There are 3 ways to turn a row about zero (a turn may also mirror it). The second row of each pair is the first, turned, with some noise.
Known pairs, each followed by its turn:
[ 2.34 -3.28  0.42  0.95]
[-1.41 -3.32 -0.97  1.80]
A

[ 0.40  2.95  0.73 -0.54]
[ 2.00 -0.21  2.60  1.41]
D

[ 1.29 -1.97  2.89 -1.29]
[-3.19 -0.44  2.26 -0.15]
L

[ 1.50 -1.25 -1.48  1.38]
[-0.72 -1.61  1.50  1.80]
A

[ 1.60  1.91  1.34 -2.48]
[ 0.39  2.26 -2.34  1.49]
A

[-1.31  1.88  0.67  0.54]
[-0.51  0.01  2.12  0.67]
D

[-1.99 -3.21 -3.56  2.97]
[-0.43  1.70 -5.21  3.66]
L

[-3.33  3.04  0.82 -2.08]
[ 2.06  3.97 -0.52 -3.16]
A

[ 2.00 -2.92 -1.11  3.23]
[ 0.10  3.09 -3.86  0.21]
D

[-0.76 -0.94 -0.07 -3.24]
[-0.23 -3.08  0.16 -2.02]
D

[-0.24  2.49 -3.30  2.58]
[ 3.93  2.12 -2.26  0.08]
L

[-1.20  2.23 -2.59  1.75]
[ 0.19  1.05  3.61 -0.76]
A

[-2.94  0.49 -0.38 -0.52]
[ 1.90 -2.73 -0.25  1.84]
L

[ 2.44 -0.60  2.73 -0.99]
[ 3.32  0.09 -0.44 -2.56]
D

[-3.53  0.48  1.01  1.96]
[ 1.60 -1.04  0.80  3.40]
L

New pairs, each followed by its turn:
[-1.02 -2.63 -2.98  1.20]
[ 1.37 -3.16  2.96 -0.23]
A

[-2.54 -1.10 -0.89  1.80]
[ 0.41 -1.87  2.23 -2.11]
A

[-2.09  2.76 -0.86 -3.15]
[-0.29 -3.70  3.11  0.94]
D

[ 0.34 -3.35 -0.31  2.04]
[-1.63  1.89 -2.85 -1.39]
D

[-0.16  2.28 -2.11  3.01]
[-1.50  1.26  3.75  0.02]
A

[-1.57 -2.81  1.37 -3.55]
[-0.78 -3.16 -0.23 -4.49]
D

[-1.03  3.55 -1.96  1.92]
[-0.77  2.47  3.16 -0.57]
A

[ 0.04 -0.54 -1.11 -2.76]
[ 2.71  0.38 -0.31  0.67]
A

[-3.25  3.05 -2.88  1.87]
[-2.90 -0.24  2.62  4.08]
D

[-2.07 -0.96 -3.37 -2.91]
[-2.40 -4.32 -1.10  0.34]
D

[-0.95 -0.13  3.54 -1.41]
[ 0.07  0.72 -3.46 -1.47]
A

[-1.56  0.53 -1.86  2.83]
[-0.81 -0.84  3.35 -1.43]
A

[1.28 2.43 0.86 0.55]
[-1.50  2.45 -0.01  0.75]
A

[ 1.30  3.03 -1.88 -3.03]
[ 2.46 -1.15 -0.51 -4.55]
L

[-0.26 -1.18 -2.80 -0.31]
[-0.47 -0.08 -3.15 -0.45]
L

[-0.62 -1.16  0.36  0.76]
[-0.79 -0.17  0.07  1.21]
L

[-2.06 -1.23  1.63 -1.66]
[ 1.48 -0.62 -2.04 -1.77]
A

[ 3.00  2.48 -0.72  2.46]
[ 2.07  2.27 -0.18  3.22]
D

[-3.00  0.28 -0.90 -1.92]
[ 2.98  0.57  0.61 -1.81]
A

[-0.42 -1.76  0.31 -0.08]
[ 0.86 -1.60 -0.53 -0.36]
A

[ 2.56  2.38 -2.88  0.66]
[-0.56  1.79  2.71  2.97]
A

[-1.57 -0.18 -3.14 -2.02]
[ 3.93 -0.49  1.51 -0.08]
A

[ 3.08 -3.58 -1.81  3.25]
[-0.23  2.96 -5.54  0.47]
D

[ 2.34  1.34  0.54 -1.37]
[ 0.13  0.68  1.40 -3.00]
L

[-0.63 -0.99 -0.20  1.80]
[ 0.16  0.78 -0.59  1.22]
L

[-0.19  2.00 -1.89  0.73]
[-0.67  0.37  0.80  2.59]
D

[ 3.20  2.68  1.21 -3.08]
[-0.18 -0.25  2.37 -4.84]
L

[ 0.43 -3.42 -2.61 -2.68]
[-2.91 -1.19 -3.73 -1.70]
L

[ 3.17 -0.56  1.70 -1.57]
[ 3.25 -0.12 -1.03 -1.71]
D

[ 2.90 -1.98  2.16 -0.37]
[-3.42  1.89  1.81 -1.05]
L

[-3.21  0.38 -1.45 -1.91]
[-2.39 -3.06  1.02  0.39]
D

[-2.61 -0.11 -2.17  0.35]
[ 1.29 -1.48 -2.06  1.50]
L

[3.30 1.29 2.92 0.07]
[-0.85  1.71  3.71 -1.96]
L

